The groups are shells around one centre, one inside the other: the same stretched ball of 6 dimensions in 7 sizes.
Some rows, each with its group after it:
[-38 -10   7 -25   1   0 -12 -54  -6  11 -21 -13  24   7  11 -20   3  19
  20  17   1 -26  -9  15  31] -> J_17
[ -6   1 -32 -18  30   0  16   6   3  11  12  -6  -6  14 -25  -9   8  -9
  31   2 -10  -7  14  14  -5] -> J_17
[ 37 -22 -23 -11  34 -12  29  39  15 -17  14 -10 -17  17 -29   9   7  -4
  21 -13 -21  -6   8  21 -10] -> J_574
[-46   1  20   0 -10  15  -6 -17   0  16  -7 -15  22  15  39  -7 -47  20
 -46  16  13  24 -10 -11 -20] -> J_688
[-60   7  -3 -27   6  23  -6 -63  30  13  15 -24  31  -3  28 -34 -23  16
  10  40  -3   6  14   4  28] -> J_688
[ 39  -7 -35  -2  29  -3  32  56   6  -8  27  -1 -28  32 -32  15  11 -13
  10 -20 -16   8   8   8 -26] -> J_441
[-51   1  14 -11  -4  14  -8 -37   6  15  -6 -19  27   4  33 -18 -35  19
 -20  24   8  10  -3  -2  -1] -> J_17
[ -9 -15  -6 -17  26  -8  12  -3  10   0  -5 -17   7  -1  -9 -10 -12   5
  18   7  -8 -11   8  21  -4] -> J_574
[ -6  14  -7  16   0   6  13  45 -25  20   2   1 -13  26   0  13 -24  -8
 -39 -17  16  28  -5 -12 -64] -> J_799
[-11   4 -22 -19  20   4  12 -13  11   4  15 -13   0  -1 -13 -16   9  -4
  34   8  -7  -8  18  16   5] -> J_926
[-32   1  16   2  -8  10  -1  -7  -3  11  -6 -15  14  10  29  -4 -37  14
 -37   8  12  19  -8  -6 -24] -> J_926
[ 34 -26   2  -5   9 -18  14  19 -10 -19 -11  -9 -10  15 -15  12  18   7
  14 -21  -6 -22 -12  22  -1] -> J_903
[-21 -23   8 -30   9  -2  -4 -55  18  -9  -9 -23  25  -2  11 -21   3  23
  30  21 -11 -28  -1  24  46] -> J_688
[  8  13  -8   9   2  14  21  25  13  -8  32 -17 -13  -1   8   2 -14  -6
 -13  -5   5  28  15  -1 -35] -> J_688
[-35  13   0  -1 -12  11  -7 -14 -28  27 -10   0   7  26  13  -4  -6   5
 -17   0  17   4 -13  -8 -15] -> J_903
[-37   3  31   5 -26   2 -15 -24 -34  17 -33 -10  17   6  32  -3 -19  18
 -32  -1  27  -1 -22  -3 -19] -> J_799
[-22 -20 -12 -34  24   9   5 -40  38  -5  15 -20  21  16   6 -20  -6  19
  24  28 -23  -9   7  14  44] -> J_799
[-31 -25  19 -23   5  -7  -9 -46   1   1 -29 -19  28   4  16 -15 -11  26
   9  16  -3 -26 -13  19  27] -> J_441
[ 27  -6 -31 -12  34 -12  27  28   3  -7  12  -9 -19  -1 -39  -1  20 -15
  45 -14 -13 -16  19  27 -14] -> J_799
[-48  -6   5 -20   7  -2  -9 -37 -14  24 -28 -10  24   9   8 -17 -15  14
   5  16   6 -16  -8  10   5] -> J_574
[-45   3  -4 -26   0   0 -14 -58 -22  24 -22  -7  20   6   0 -24  19   9
  36  13   7 -33  -5  16  29] -> J_441
[-14  23 -23  -1  10   9  13  13 -13  19  14  -4 -10   5 -12  -7   1 -15
  10  -4   9   9  14   3 -33] -> J_688
[ -3  12   7  16 -10   5   9  25 -20   7   0  -8  -9   5  10   7 -16  -2
 -28 -15  19  19  -3  -4 -49] -> J_903
[-29  10   9  -2  -8   7  -2 -18 -12  12  -6 -14   9  -5  16 -11 -12   5
  -6   4  16   3   1   4 -16] -> J_926
[ 30 -19   3 -11   0  -4  11 -11  12 -30  10 -18  -5   3  -1   0  27  11
  27  -8  -8 -20  -2  22  27] -> J_441
[ 15 -12  19   7 -12   3   8   8   4 -21   5 -18  -2   6  21   8  -9  14
 -21  -9   5   9  -9   4 -11] -> J_926
[-71   9  11 -16  -4  25 -11 -54  18  21   4 -21  35   4  42 -27 -43  21
 -22  38   7  19   3  -7   7] -> J_574
[-58  21  13   3 -20  16 -13 -24 -30  35 -17  -5  17  14  30 -10 -28   9
 -35   9  27  15 -12 -13 -28] -> J_441
[-11  22  -5   7 -18   7  -1   2 -40  20  -5   3 -10  19   1   2  17  -6
  -5 -17  23   0 -10  -4 -24] -> J_441
[-39  -2 -10 -16  19   4   2 -11  -2  24  -8  -8  14  18   1 -12 -24   6
  -3  14  -1   2   1   4 -11] -> J_926
[ 56 -21  -6   9  16 -15  30  61   0 -26   9  -9 -26  16 -20  23   5  -4
  -3 -31  -8   2  -3  15 -34] -> J_688
[ 12 -23  -1  -9  18  -6  15  14  14 -13   2 -15   0  14  -3   3 -12  10
   0  -2 -12  -2  -2  14  -5] -> J_926
[-10  -8 -11 -16   7   2   2 -13  -5   8  -2  -4   4  30  -4  -4  10   9
  11   2  -5 -11  -8   6  14] -> J_926
[-32 -11 -13 -27  29  -3   5 -21   7  16 -10 -13  17   8  -9 -18 -14   7
  22  18 -10 -14   7  17   6] -> J_903
[  6  -5   0   3  12   0  18  25  10  -7   9 -18  -5  -1   3   2 -23   1
 -12  -4   0  15   8   8 -33] -> J_574
[-34 -18  12 -17   5  13  -2 -33  27  -1   3 -21  27  18  31 -13 -35  27
 -20  26  -8   9  -6   1  18] -> J_799
[ 34 -19  -5   2  10 -14  17  37 -17 -10  -7  -2 -17  26 -19  18  13   1
   2 -26  -3 -11 -13  13 -19] -> J_903
[-26   5 -32 -26  30  12  13 -18  23  12  23 -13   6   7 -11 -22  -3  -3
  31  21 -14   0  22  12  10] -> J_903
[ -3   0 -23 -16   9   6   6 -10  -4   7  11  -2  -4  30 -12  -5  23   1
  23  -1  -7 -11  -1   7  17] -> J_688
[  4  -6  -5 -14   4   4   8 -20  12 -13  13 -16   1   3   1  -9  16   7
  25   3  -6 -12   5  16  21] -> J_17
[-26  12  11   8 -13  17   2  -1  -1   8   8 -15   7   7  30  -3 -31   8
 -37   5  16  28  -2 -10 -31] -> J_17
[ -7 -15  31  -6 -24  -8 -13 -39 -25  -8 -31 -14  13   1  20  -3  16  23
   5  -6  15 -30 -23  16  20] -> J_799
[  4   4  -7   5  10   4  19  29   4  -1  14 -13  -9   5   0   3 -19  -4
 -13  -6   3  19   9   3 -38] -> J_17
[-17   8  12   9 -13  21   6   2  14  -3  21 -19   6   9  35  -1 -34  12
 -42   8  10  35   0 -12 -25] -> J_574
[ 10   0 -19 -12  21   2  21   4  21 -12  25 -19  -7  -8 -13  -9   6  -6
  31   2 -10  -1  22  19  -2] -> J_441
[-59  14  11  -8  -7  21  -7 -40   8  19   3 -20  26  -4  36 -22 -38  14
 -21  27  13  19   5  -5  -9] -> J_574
[-20  14 -13 -12  -4  14   1 -29  -3   9  14  -9   3   8   4 -15  17   1
  21   7   5  -5   6   5  13] -> J_903
[-16  -7 -12 -11  23   3  13  10  11   9   5 -12   5  16  -2  -5 -26   4
  -6   8  -7  10   6   5 -19] -> J_17
[-20   9  30   7 -43  16 -14 -38 -19  -2  -4 -13  11   7  43  -3   5  20
 -24  -1  25   3 -20  -7   7] -> J_799

New rows. What belongs after each?
[-17   3  16  -4 -24   3 -11 -36 -26   4 -16  -9   9   7  18  -6  18  14
   4  -4  17 -18 -16   6  13] -> J_903
[-47   7   0 -26 -12  13 -18 -73  -9  17  -7 -10  24  10  17 -26  20  16
  28  21   7 -24  -6   8  45] -> J_799
[-52  -4  -5 -20  10  11  -6 -28  -2  29 -10  -6  23  34  14 -14 -26  16
 -14  22  -2   4  -9  -5   5] -> J_799
[-45   6   3 -22 -12   8 -17 -65 -16  18 -14  -9  21   7  13 -24  18  14
  25  16  10 -26  -7  10  35] -> J_688
[-26   4  18   3 -15   5  -5 -14 -17  10 -14 -13  11   3  23  -5 -18  11
 -21   1  18   4  -9   0 -19] -> J_17
[-31  20 -25  -8  21  23  17   4  26  15  36 -16   3   3   5 -16 -30  -7
  -4  20  -3  32  27  -3 -26] -> J_799
[ -2  10  14   5 -22  10   1 -19  -5 -11   9 -18   0 -11  21  -6   9   7
   1  -4  16   1   1   6  -3] -> J_799
[ 29  -5 -14  -4  14  -2  22  19  11 -18  21 -14 -16   1 -14   2  15  -5
  23 -12  -7  -3  11  17  -7] -> J_926
[-19   5  17  15 -11  16   7  19   3   4   9 -15   5  14  35   6 -48  11
 -59   2  14  40  -6 -15 -46] -> J_799
[ -6   9   6   5  -8  11   8   1   3  -4  13 -17  -1  -3  17  -3 -13   3
 -13  -1  11  16   5   1 -21] -> J_17
[ -4 -17  27   7 -13   0   0   7  -9  -5 -16 -12   8  21  27  11 -26  22
 -43  -7   9   9 -23  -3 -19] -> J_799
[-18 -22  12 -19   6  -9  -4 -31  -3   0 -24 -16  18   5   6 -10  -3  19
  13   8  -2 -25 -10  19  19] -> J_903
[-12   4  -6 -13  -2  13   3 -28   9  -3  16 -15   5   6  10 -13  11   7
  16   9   0  -3   5   7  19] -> J_17
[-32  14 -13  -2   4  17   5   3  -6  25   9  -4   4  27   9  -5 -22   1
 -22   7   6  22   0 -11 -26] -> J_926
[ -2   7   2   7 -20  10   0   6 -26   8   1   1  -6  35  12   9   8   6
 -23 -14  14   8 -19 -10 -14] -> J_441
[-74   4  16 -26 -17  15 -27 -89 -10  25 -22 -14  40   7  35 -32  -5  26
   8  32  12 -19 -12   3  41] -> J_441
[-23   9   8  -8 -18   4 -10 -40 -24   9 -12  -9   8  -1  10 -13  21   7
  18   0  17 -20  -7  10  12] -> J_688
[ 18  12 -31   3  17  17  28  40  20  -4  46  -8 -21  21  -9   5  -5 -12
  -5  -6  -8  31  18  -4 -29] -> J_799
[-17 -14  -8 -23  19 -11   2 -20 -10  11 -20  -9  10   8 -14 -12   7   6
  30   4  -4 -29  -2  22  10] -> J_903
[-13  20  -5  13   1  20  17  27  10   6  29 -15  -6   3  18   0 -38  -5
 -36   2  11  44  13 -12 -52] -> J_799
[-28   2  16   1 -17   2  -9 -16 -31  17 -24  -5  10  16  18  -2  -8  12
 -20  -4  19  -4 -19  -1 -14] -> J_926
[ 17 -10  -1   7   4   0  15  35  -5  -5   5  -6 -10  28   1  15 -11   4
 -24 -15   0  13 -10  -1 -29] -> J_926
[ 34   3 -28   1  10   1  22  37  -9  -5  23   1 -27  28 -25  12  28 -12
  15 -23  -4   1   3   6 -16] -> J_688
[ 46   5   2  23 -19   0  17  45 -23 -18  14  -4 -30  16  -2  23  22  -6
 -15 -38  14  10 -10   0 -36] -> J_688
[-46  -8 -14 -34  20  11  -3 -49  20  16   3 -14  26  19   7 -25 -10  16
  20  31 -13 -10   5   9  35] -> J_903
[-46   7 -18 -21  23   9   4 -21   7  26   2 -12  15   7  -2 -22 -21   1
  12  22  -2   2  13   7  -6] -> J_926
[ -2  -1   0  -8   6  -1  10 -11   5  -8   5 -20   1 -15   0 -10   4   2
  21   1   2  -9  11  19  -2] -> J_441
[-45  19   2  -1  -7  25   0 -19   8  17  16 -16  14   6  31 -15 -34   7
 -27  19  12  29   7 -11 -19] -> J_926
[-15  -3  16  -6 -12  12  -1 -31  14 -11   9 -22  14  -1  29 -10  -9  18
  -7  11   4   5  -2   4  13] -> J_926
[-27   6 -17 -14  11  -4   0 -10 -31  29 -19   2   2  18 -18  -9  11  -4
  20  -3   7 -19  -4  10 -10] -> J_441
[ 20   9  13  22 -25   3   8  27 -28  -7   2  -6 -17  10  12  16   6   0
 -26 -28  22  12 -12  -3 -39] -> J_903
[ -1  -2  14   9 -24  10  -2   3 -17   0  -1  -5  -1  33  24  11  -4  15
 -35 -11  13  12 -23 -11 -11] -> J_441
[ 55 -22  -9  -3   9  -9  23  27   8 -33  17 -11 -21  17 -17  14  30   3
  21 -23 -14 -13  -3  20   8] -> J_441
[-23  12 -24 -20  14  18   9 -25  21   7  29 -14   5   6   0 -20   3  -1
  25  18  -7   4  19   6  14] -> J_574
[-13 -12  27  -6 -13  -1  -5 -32   0 -11 -14 -23  16 -11  26  -9  -8  21
  -2   5   9 -11  -8  14   9] -> J_441
[ 30   0  10  22 -14  -8  12  47 -37  -5 -10  -1 -22  17  -2  24   5  -3
 -26 -36  18   6 -17   1 -50] -> J_688
[  3 -24  13  -6   1   2   6  -3  15 -15   0 -17   9  22  19   4 -18  22
 -20   3  -7   4 -13   5   6] -> J_441
[ 11  -8  11   6 -13  -4   3  11 -25  -3 -13  -4  -6  23   5  12   8   9
 -14 -19  10  -6 -20   3 -14] -> J_17
[ 21  -6  -6  -6   0   0  11  -2   1 -16  12 -12  -9   7  -5   0  25   3
  22 -11  -2 -12   0  15  10] -> J_17
[ 10  15  -8  14  -3  14  19  33   1  -2  27 -10 -16  10   6   7 -11  -7
 -22 -12   9  30   8  -6 -42] -> J_926
[-18 -15   5 -12   3   1  -2 -15  -5   7 -12  -8  13  26  10  -3 -10  17
  -9   5  -2  -6 -14   4   6] -> J_926
[-52  27 -16 -12   0  22  -3 -31  -4  30  13  -8  11   8  11 -22  -9  -2
   4  19  11  12  11  -5  -7] -> J_574
[-42 -15   0 -28  20   6  -1 -42  24   8  -4 -21  28   5  14 -23 -26  19
   9  30 -11  -6   5  12  22] -> J_903
[-46 -12  -2 -33  13   1  -9 -57   4  16 -17 -14  29  10   7 -25  -4  19
  25  26  -6 -25  -3  16  35] -> J_926
[  2   9 -27  -7  16  17  20  14  22  -1  39 -11  -9  17  -4  -4  -3  -6
   5   4  -9  20  17   0 -10] -> J_574
[-53  12  15 -13 -28  18 -22 -67 -18  20 -12  -9  25  13  33 -20   6  20
  -2  17  18 -10 -15  -4  28] -> J_441
